The rows of a group lie close to one hidden flat surface of 13 dimensions, which passes through zero. Surfaces can cross.
Known rows, each followed by its group:
[-14 -33 -18  -9  18 -20   3  35  13  -5  16   9  -7 -59  -4   5   0 -11
  29]	Z_963
[ 41 -21   5  21  40   7  21  20  -9  38  18  -8 -13 -10  -8 -29  -1  -3
  -3]	Z_963
[ 41  -8  11  -7 -16  11   7 -25  16   4 -10 -30  26  17  -9 -32  -8   7
   9]	Z_963
[  0  -8 -42  -3 -16 -16   4  -1   9  -1  33  -2 -19 -30   4 -14 -19  -2
   1]	Z_435
[-25  22  -5  16   0 -11 -28 -40  -7  13 -19  -7   0  28 -17  27  40   2
  36]	Z_808
[ -8  34 -19 -45 -15 -26  -6  16  42  16  -3   5   2   3  -9 -19 -21  -7
   6]	Z_808
[ -4  21  49  -1  17  11  19  33   0 -40   2  39 -10  17  29  20 -19  34
 -18]	Z_963
[ -6  -1 -10  34  16 -54 -15   1  31  22  21  23  13 -14  18  -9  26  15
 -37]	Z_585
[  0 -38 -20 -21   3 -20 -32   5  26 -17 -11 -21 -37  12 -18   3  -2 -12
 -35]	Z_808
[-19   8 -13  17 -16 -11  21 -23  26  15   3 -23  -9  19  37   7  19 -19
  -1]	Z_963
[ -3 -18  13   9   5  30  47  17  14 -35 -15   9 -21  38   6  13 -24   2
   4]	Z_963
[ 27 -43 -41  17 -24  13  -2   8  -5 -34   5  42  16 -17   9   7 -38  15
 -14]	Z_585
[ -6  -3  -9  10  -4  27   2   6 -14 -21  -9  -8 -13  32  25  12 -10 -13
 -24]	Z_585
[ -5  -9  -1  17 -21 -16   7 -18   7  16 -26  46   8   4  27  37  17   1
 -30]	Z_585
[ 37  41  11   8  11   3   6 -12 -14  15 -13  20   0  22   2  -5 -34  29
   1]	Z_963
[ 31   6  10   0   6  10 -35  13  17 -11 -12   5  34  40 -46  -9 -22  12
  10]	Z_963
[-46   7 -10  14  -6 -13  30 -13  16  -6 -20  20   3  26  23  25  17  16
  -9]	Z_963
[-18  -9 -48  -5 -19   2  14   6  14  14  27 -45   3 -10 -10   3 -11 -30
  33]	Z_435
[-25 -14 -10 -31 -26  -4   6 -21  -4 -10 -22  12 -30 -29 -36 -15   2 -25
   4]	Z_435
[-15 -12   9  -3 -22  17  28   7   3 -23  -3  37 -10  -5 -34  -8 -15 -10
   2]	Z_585
[ 20  41  18  17  21 -11  14 -21   7  24 -51  16   1  16 -40 -25 -41  -6
   5]	Z_435
[ -9  30 -24  -8   9 -38 -30  21   9   8  15  25  12 -20  -9   6 -21  20
  -6]	Z_435
[  3  30  37 -14  19 -35  -8 -23  11  -4   3   5 -51 -18   9  -9  18  24
  20]	Z_435
[ -5 -14  13  12   2  -7  19 -31  26  20 -32 -23   1  55 -14  26  30   7
   8]	Z_585
[-23   0 -34 -10  -5  17  44   5   5  49 -15 -14  28  34 -10 -11  26 -13
  35]	Z_808
[-22   3  -9  12 -15  24 -13  32 -16  -6  10  39  42  10 -21  18  -3 -11
 -14]	Z_585
[ 14   4   7   8 -11 -10   9   6   4  -1  60 -13   9 -32  -4 -35 -19  10
 -30]	Z_435
[  1  -7 -21   4  20  -9 -20  33  14  -7   3  48 -20   8 -32 -28  -2   0
  -8]	Z_963
[-14 -18  24  42  -9  22  53 -24 -20 -18  -6  12  48  10   5 -13  15  30
 -16]	Z_808
[-15  -6 -20  -5  -4 -20   2 -15 -30  24  27   5  -7 -16 -11   7  20  32
 -37]	Z_435
[-24  12 -38  12 -14 -39 -41   3  35 -19  31   2  22 -36  17 -10   5  -8
  22]	Z_435
[-31  34  10  34 -25 -18 -27 -22  14 -27   9  25  -2  17  11  29   6  -1
 -22]	Z_808
[ 34   5  32  46  19  19  -8  -3  -6   5   6 -18   6  29  30   8   5  -7
 -22]	Z_808
[-17  -3  11   0  14  23  17   3 -14   6 -18 -19 -16  26  12  21  20 -14
   9]	Z_585
[  2 -20  -8  15  -4  31  21   6   1 -36 -34  10   0  12  15 -30 -24 -28
 -12]	Z_435
[ 33  15   8 -14  -7 -14 -10 -16 -10  -2   9   0  -9 -55  27 -32 -19   4
  -1]	Z_585
[-12  38 -32   8  -9  -3  13 -10  27   9   8 -20 -21  28  28 -33  -9 -22
  11]	Z_963
[  4 -23  43   4  -6  30  26 -15 -19  -6  -7 -26   7  28  10  14  19   6
 -35]	Z_963
[-14  10 -19 -18  13   4  15  31  -6  12   9 -20 -23 -11  49   6 -12 -19
 -10]	Z_808
[-26  -6  27 -12  20  -4  29  27   6  12  11 -47  -7  22  19  46   3   4
 -40]	Z_808
[-11   9 -11 -13 -16   1 -27  39  25 -24  29   4  -4  21  18  21 -15 -11
 -22]	Z_435
[ 14  11  15  -2  33 -26 -16   6  21   7 -20 -22 -21   9 -10  18 -28  -1
 -14]	Z_585
[  7  66  45 -27  -3  -6 -44  -4 -12 -17  11  -6 -21  -6  -6  17 -23   4
   9]	Z_808
[ -3  23  35 -39  13 -15 -15  23  -2   6   6   2   5  17 -11  20   2  36
 -33]	Z_435
[ 17   3  30 -22 -11  26 -11  -6 -26   1  -5  -2  14 -23 -36 -24   1 -15
  23]	Z_808
[  6  -3 -13 -31  -6 -12 -38 -12   3  -6 -18  15  -4  27 -32  31   7  35
  16]	Z_585
[ 19 -21 -43  12 -28 -11  -1   8   8  -6  31  30  24 -52   4 -10 -32   2
   3]	Z_585
[ 40   5  -8  16 -12   3 -49 -24  -3   7   2   1   0  -6  -9  -7   3 -19
  26]	Z_808
[ -8   3  28 -22 -10  -4 -18   8 -11   7  -7  10  54 -12 -43  -3   3   8
 -30]	Z_435
[ -9  14 -15  43   5  -6  14  26  20  -9  35   9   9  17  10 -27 -32  -4
 -52]	Z_435
[ 10   8  -8   2  -7  26  26  -4 -44  51  10   1  -7   0 -19  35  -7  -9
  15]	Z_963
[ 20 -13 -40 -36   3  -7  18   2   8   2  27 -44 -20  13  14 -10 -17  44
  10]	Z_585
[-13  10  -1  31  20 -11   5   2  14  -5  11 -48  17  24   5  42 -17  17
   7]	Z_808
[ 17  -2  20 -35  10  10 -35  25 -23 -17  15  -2 -27 -11 -17  -9 -10  -1
 -24]	Z_963
[-17   1 -31 -12  -4  -2  16  36   2   4  34  10   2 -12  -1   3 -21   4
  -9]	Z_585
[ 49 -42  -7  -8  -5  -5 -12  27  17   5  24  15 -16 -26  -6  -2 -23  -6
 -21]	Z_808

New rows. What belongs after each?
[ 16 -26  18 -14  31   0  -5 -24 -32  12 -33  16 -37   9 -11  -1  48  31
   5]	Z_808
[  5  -4 -33 -23 -13   1  18  13  11   6  14 -20  -3  15  -9  16 -35  15
   4]	Z_585
[ 25  22 -12 -25 -33  12 -12  11  11  12  16   0   8 -14   9 -27 -28 -31
   4]	Z_808
[ 35  -9  34   3 -29   0  48 -38  20  10 -24  13  21  18  21  19  -3  34
   2]	Z_963
[ 15  11   5 -27 -19 -24   7 -50  15   6 -33  -6  -4  -9   9 -16   5  24
  20]	Z_585
[ 25   5  22   2  13   5  17  -1  -4 -15   0  -2  24  -1 -31 -16 -31  43
  21]	Z_808
[ 26  -5  18  -1  25 -12 -28   1   7  -5 -36   6  43  10 -47   2 -16  31
  16]	Z_585
[ 60  -9 -23   9  -5   1 -36  -6   2  -3   7  23  -8 -27  -1 -34 -23  -6
  20]	Z_808
[-33   5 -28  13   5 -13  14  22  32   7  -6   0  14  -9 -25  -3 -16 -35
  32]	Z_435
[ 10  18 -24  10 -26   1  21  -5  19  23  10  42  -6   6  -5 -14 -10  -7
  25]	Z_963
[-16  14 -41 -13   8  -8 -11 -15 -32  -3 -45  20   6   3 -43  15 -31  28
  18]	Z_963
[ -9 -26  36 -20  -4   8  34  24  26  -1  30 -16 -26  11  -1  14  24  -5
  -5]	Z_435
[ -7  40  13 -29  -4 -18  -1  -8  -6  20  13 -13 -29 -34  25 -12   3 -14
   0]	Z_585
[-17 -14 -54 -13   3 -30  11  15  33 -19  -8  17 -15  -2   1 -20 -27  16
  -4]	Z_808
[ -4  20 -22 -24 -23  -9 -33 -15   3  39   9 -27  39  14 -34 -11  22  -3
   9]	Z_963
[ 21 -17 -16  -4   6  16   0  14 -19  -6  35  -7   6  -9  19 -21   3  24
  -4]	Z_585
[-10 -13  21 -31  15   6  37   2  -1   0 -13 -18 -31 -16 -10  -5  12  -2
  38]	Z_435
[  6   3  -5  -1   5  21 -17   4  -8 -15 -16  17 -25  14   6 -38   2 -25
 -11]	Z_808
[ 15  17   1  19  28  28  29   9 -30  17   1 -17   8   4  43 -11  -6   6
  22]	Z_808
[ -7  14  -9 -35 -10 -28  -1 -22  21 -26 -40   5  -9  12  10   6 -22  39
  -2]	Z_963
[  7 -14  -3  23  -2  22   7   9 -12 -42  13   7   5 -15  33 -40 -15  -6
 -20]	Z_435
[ -8 -29  -2  36 -35  31  49 -31  19  -4 -22 -14   9  47  -3  15   2 -31
   0]	Z_585
[ 32  -3  16  19  21  20 -23  19   4  17  -3  12 -11  27 -23 -14  11 -30
  10]	Z_808
[ 21  11  -8  10   4   4 -17   0 -39  55  20  25  27 -25 -37 -11  12   1
   8]	Z_963
[ 38  30  20 -30 -30  23 -12  -9 -15   6  28 -29  18  37  -7 -11 -20  28
 -29]	Z_585
[-48  -5  -9 -16 -14 -16 -14 -21  14 -13 -28  -2  -9  -2 -10   9  36 -23
  19]	Z_435
[ 26 -20 -23  30  -4  12  -7  -7 -14 -29  10  27  -6 -28  16 -24 -21   1
   2]	Z_808
[ 33 -43  19  -7  13   5 -13   7  11  12 -10 -36   8   1 -23  -9   8 -18
 -17]	Z_808
[ -6  -7 -27  -3   3  -8 -16 -22  17  -3 -37 -39  27  34 -30  -7  -4   3
  12]	Z_963
[-13  17 -15 -24 -12 -18 -22 -11  32 -21 -16 -51   3  30  -8  -9 -28  -6
 -19]	Z_808
[ 15 -18  11  29 -23  26  25   3   8  -4   8  61 -21  29  -9   2   5 -14
 -14]	Z_963
[  0 -17   2  -1 -18   6 -11  26  13  12   9  34   7  -9 -29  35   4 -29
  16]	Z_435
[-14  35 -17  -7 -10   4  -1  -9   7   9  -3  -2  -2  50  -3 -32   8   3
 -18]	Z_963
[ 11   2   9  10 -22   1  12  -5  18  37   3   5  41  -2  17 -13  23 -23
  -9]	Z_808
[ -4   3  -8  15  22  -8   9 -31 -18  -2 -23 -15 -17   3  23 -38   7  12
 -34]	Z_963
[ -1  20 -44 -52 -16 -38  -6   7  46  19  -8  15 -16   9  -2 -16 -18   9
   0]	Z_808
[ 25  22  -1  53   9  -2  12 -13  24  10   2 -14  17  11   2 -31 -27 -17
  13]	Z_435
[ -5  15 -23   1   2  -2 -22 -29 -11 -17 -16  -1 -24  33 -22   7  -1  23
  29]	Z_808
[ 24  10   3 -10  -1  27  36  -8 -25  12   1 -17 -20   7   6 -18 -25   3
   3]	Z_963
[ -6  40 -43 -31 -49 -23 -14 -19  22  11   6  23  -9   1  28  -5 -11  -2
   0]	Z_808
[-17  11 -25 -21   5 -11  -3  33  19  -3   3  48 -34   4 -25  -4 -12  -2
  17]	Z_808
[-27  -1 -21  10  -2 -19  43 -47  -3   3  -9 -16 -51   4  -1 -39   9   3
 -26]	Z_435
[-41  13   8 -22 -26  13   2  14 -12  12  16  -1  -3 -15  -5  29  16 -39
   2]	Z_808
[ 16   9 -17   5   3   3 -55   1 -18   5  26 -20  24   4   3   5  18   5
  13]	Z_585
[ 54  -9 -12   0 -10  20 -12 -22  -3  -9   4 -19 -36   7  51   9  -6   5
  35]	Z_435
[ -1  23 -12  20  -7  -1 -17 -26 -13  26 -16 -10   6  32 -10  43  -2  -5
   1]	Z_963
[ 22 -15   4   9 -35  36  10  -9 -12  10  22  -1   1  -9 -14  -5   0 -36
  15]	Z_963
[-11  -4  23  20  24  -3   1 -10   2   5 -45  29  13   2  20 -58  49 -17
 -21]	Z_808
[-17  -8 -25  -1  12 -36 -21  14  30 -27  -7  37 -26 -14 -18 -11 -12   5
  -4]	Z_808
[ 22  -7  -7 -28   0   3  24  14 -13  26 -18   2  23 -14   9  37 -29  19
  13]	Z_585
[ 12  -8 -30  12  -2   0  20  33   3  19  27  24   3   6 -12   6 -35   5
 -36]	Z_435
